The first 4 rows are patterns. Each new row is the sum of 2 different patterns, raised or lowered, with some noise. Before adding, each is slid sideways (what falls off one end comes back at the other) and multiplied by a number that may be negative. Names go in the order of the patterns.
Some rows, each with the names of its patterns after it:
[  4 -27 -11  -2   3 -28   9  12   5  19  29 -10   8  10   4  11  -2   8
  23  30  -1  25 -22 -23  -8 -25 -35 -25  -9] : Diz
[  4  26   3  14  -2 -29  -2  -5  -3   6 -18 -24  11 -29  -3  -3  11 -18
   7  14  -7  18 -19  16 -16  -1   5  21  19] : nogid
[  8 -16  -2  27  27   7  14 -16  14   5  30  27   3  12 -17 -30  -2  -2
  -7  27  -4 -11 -32 -16 -15 -16  -8  20 -36] : fafi
[ -2  45  24  27   7  20  29 -11 -15 -30   2  16  -2  -1  -2   3   8  -2
 -16  25  -7  10  -8  -2  -9   7 -36   3  -3] : nobom

New rows. What belongs after each?
[ 16  -2  14  12   4   4   3  21   3  32  -7  33 -10  -3  -6  11 -23 -12
  -1 -26 -36 -26   0  -9 -40  19  25  32  18] : Diz nobom
[  1  22  29   9   3 -26  16  -7  48  45  15  35  16  -1  12   0  21  34
   7  -3   1 -14 -15 -12 -15   3 -13   8 -15] : Diz fafi
[ 12  26   9   2  24  37   7  31   0  34  -7  34  -3  -5   5   0  -5  -1
  20   5  41  12  13  15   2  29 -13  -1  11] : nogid nobom
[ 21  17  37  -6  15  -5  -5  19   6  20  30  13  -7 -45 -10 -11 -12   4
   7 -41  20 -31   0  21  34  -5  18   4  12] : nogid fafi
[ 22  12 -18 -15 -16 -48  10   8  -4  33  15   4 -27 -23   1 -13  -8  11
 -18  -6 -25 -10   5  -1   7   1 -26   6 -10] : Diz fafi
[ 12  24  34   7  -3  16 -36  -8  24   8  52  35  31  27  29  23 -24   3
 -37  40  56  24  38  48  44  33  10  25  51] : Diz nobom
[  7 -21   5  15  20  -6 -13   2  -5 -25  -5  19 -13   9 -20   0 -16 -11
 -62   4 -18  16  64  30  44  38  41  38 -14] : Diz nobom
[ 19   2  24   2  -3 -29  -4 -10   0 -15  -3  -9 -23  27  13  11  -1  32
   2  -6 -28 -29  20  34   0   8 -11  14  10] : fafi nobom
[ -3 -25 -60 -26 -28 -26 -15 -12 -62   6 -46 -17  10  19 -22   3 -13  -7
   6  -1  22 -22  -3 -20 -21   0  -7   1  13] : nogid fafi
[-34  14  -9 -12   0 -35 -21  20 -12  18 -14 -10 -12  -4 -12  12  15  29
  -7  16  -2 -36   7  -2  43   1  25  12   1] : nogid fafi
[-25   7 -26 -17 -33 -50 -24 -36 -46  -4 -47 -40 -24 -54 -35 -25 -48 -40
 -25 -21   1   7 -23  -9 -25  -5 -34 -23 -38] : nogid nobom
[ 44  27  22  34  -7   3   5  24   1  37  14  21   0   5  18   4  17  30
 -31  21   0  13  40  28   9  33 -14  25  19] : nogid fafi
[-24   6   4   8 -11  -2 -11  11 -33 -13 -20   5  22  38  39  16  39  53
  14   0 -27  26  23   5   5  24   0   4  -5] : Diz nobom
[-12  11 -64 -50 -36 -39 -54 -53 -14   5 -11 -22 -25  -8 -31  -2  -9 -13
   7  25 -36  -1 -12  -4  -1  -4 -13  34  10] : Diz nobom
[-24 -44 -45 -34 -42 -46 -14 -62 -72 -33 -78 -63 -35 -37 -61 -39 -38 -45
 -33 -68 -52 -53 -62 -20  -6 -20 -16   6 -19] : Diz nogid
[  8  19 -15  16   6  35  39  40  24  23  13  41  16  59  40  22  19  13
 -11   5  21  -1  50   2  21  -9   0  -7  -9] : nogid fafi
[ 22  43  31  -8  34   6  22  28  27  12  46  58  11  61 -18  10  -4  -6
  -7  11  25  24  14  13  27  19 -35  26  25] : Diz nogid
[ 16 -26  15  24  11  12  16  -2  48  25   0  34 -24  -9 -22  17 -13 -25
  21   5  46  -7  10   8   5  -6 -17  -2 -13] : nogid nobom
[-39 -32 -48 -17 -40 -32 -14 -44 -19 -37 -27   5 -53 -59 -88 -51 -38 -53
 -50 -25 -65 -25 -55 -59   4 -23 -26 -39 -50] : fafi nobom
[ 31  -4  -9 -30 -13 -10 -12 -19  33 -34  16 -21  -3  15  27 -19  12 -18
  11  37  40  40   9  22   5 -33 -12 -24  -7] : fafi nobom
[  2  19 -10  21  21  36  30  47   3  26 -13  58   8  37   9  27 -14  13
   2 -14 -24 -17 -21 -29 -17  14  44  72  12] : fafi nobom
[ 18  -6   3   6  -3  29  32  27  29  -2  37  13  40  26 -13  17 -12 -19
   9  -9 -19  38 -13  -1 -22   5 -17   0   9] : nogid fafi
[55 43 15  5 44 11 23 10 54 45 15 25 13 -7 51 43  6 51 22 31  6 24 -7 12
  8 27 65 17 66] : Diz nogid
[44 65 59 36 58 47 55 37 50 36 66 74 55 76 23 34 33 28  5 -5 29 43 12 33
 29 25 19 29 51] : Diz nogid
[-57 -25 -19 -29   8 -30 -10 -42 -51 -35 -15 -10  46  17   3  25  -4  21
  16  21  33  19  11   1  -1  22 -23   7 -16] : Diz fafi
[-33 -29   6 -11 -17  -9  -9   9 -30 -25 -41   5 -28  25  15  34  21  38
  23 -30 -25   3   4 -18 -29  33   3  11  -9] : Diz nobom
[-50 -77 -19 -71  -1 -12 -31 -29 -20 -16 -47 -43 -22 -25 -11 -36  -5 -41
 -52 -21 -31 -72  -3 -40 -43 -47 -30 -40 -55] : Diz nogid
[-34 -23  11  -7   8  55  27  14 -11  27  17 -19 -26 -12 -20 -10 -15 -34
 -46  -2 -17 -22 -27  -5 -17 -12 -44 -46 -21] : Diz nobom
[ 42   8  22  18   5  -6  29 -11  27   2  14  18 -13 -28 -23   4  -1  22
  28  -3  17  43  29  32  26  36  26  21  -8] : Diz fafi
[  4 -14   1  -4  13  24  22   2  22   1   1  50  34  10  34 -16  42   3
  56  35  11   5 -20 -19  -6   8  -8  38  33] : nogid fafi
[  5  16  23  19 -10  47  34  18  40   8  43  12   4   4  41  18  56  68
  41  63  67  37  39  22  57  42  20  15  65] : Diz nogid
[ 14 -22  18  17  17  -8  36  19  13  39  44  34  12  23  49 -12 -18 -24
  -5  -4  12  -2  -5   6   6   7 -13   8 -22] : Diz nobom
[-28 -15  24 -17 -22 -21 -27 -30 -24  -2 -29 -38  -3 -27 -52   2 -44 -13
 -36 -73 -77 -33 -62   7 -19 -22 -33 -17  -7] : Diz fafi
[-13  -2 -23  15 -12  -4   4 -18  28   0   7  12   7  22   3  35  20  10
   4 -37 -19  -7  -2  -4  -2 -22   0 -43 -17] : nogid fafi
[ 17   0 -11  60  27  18  -4  36   9 -28 -24 -49 -29  17 -13 -17 -10 -13
   1 -13 -40 -13 -10 -21  11  14  -7  23  -3] : Diz nobom
[  4 -21  26  -5  12  34  66  38  26  10  33  -8  37 -10  42  -5 -39 -31
 -23 -39  25 -23 -15 -31 -37  -3 -17  -2   3] : Diz fafi
[ 18 -23   5   6  23  11  27  35  23  28  55  26  19  44  21  33  13  35
  33  37  21  32   8 -14  20  -4 -17 -18  -4] : Diz nogid
[  4  20  13  -9  -2   3  -8   0  20 -10 -13 -17 -44   0 -24  -3   8 -16
 -33 -46 -25 -39 -25 -27   5 -14  -7 -16  -9] : nogid fafi
[  9  -1 -13 -17 -34  -7 -30  -2   6 -17 -15  24 -37  -2  -4   7 -11   0
   9   4  32 -26  24 -35 -21  -8  -7 -14 -20] : Diz nogid
[ 45 -15  -2 -51 -22   3 -25 -33 -26  -5   7 -23 -30  16  -8 -13  -8   4
  -7  15 -18  -9  -3  -1  45  27  21   8  29] : Diz nobom
[ 17   7  35  18  40  -5  12  10  20  -8   9  16  28  71  26  50  -6   3
  25 -18 -29 -33   5  25 -12   0   5  14  -8] : Diz nobom
[15 25 19 71 84 59 71 83 68 36 61 59 64 41 19 45 26 18 45 12  7 29 11 27
 29 41 62 32 21] : Diz fafi
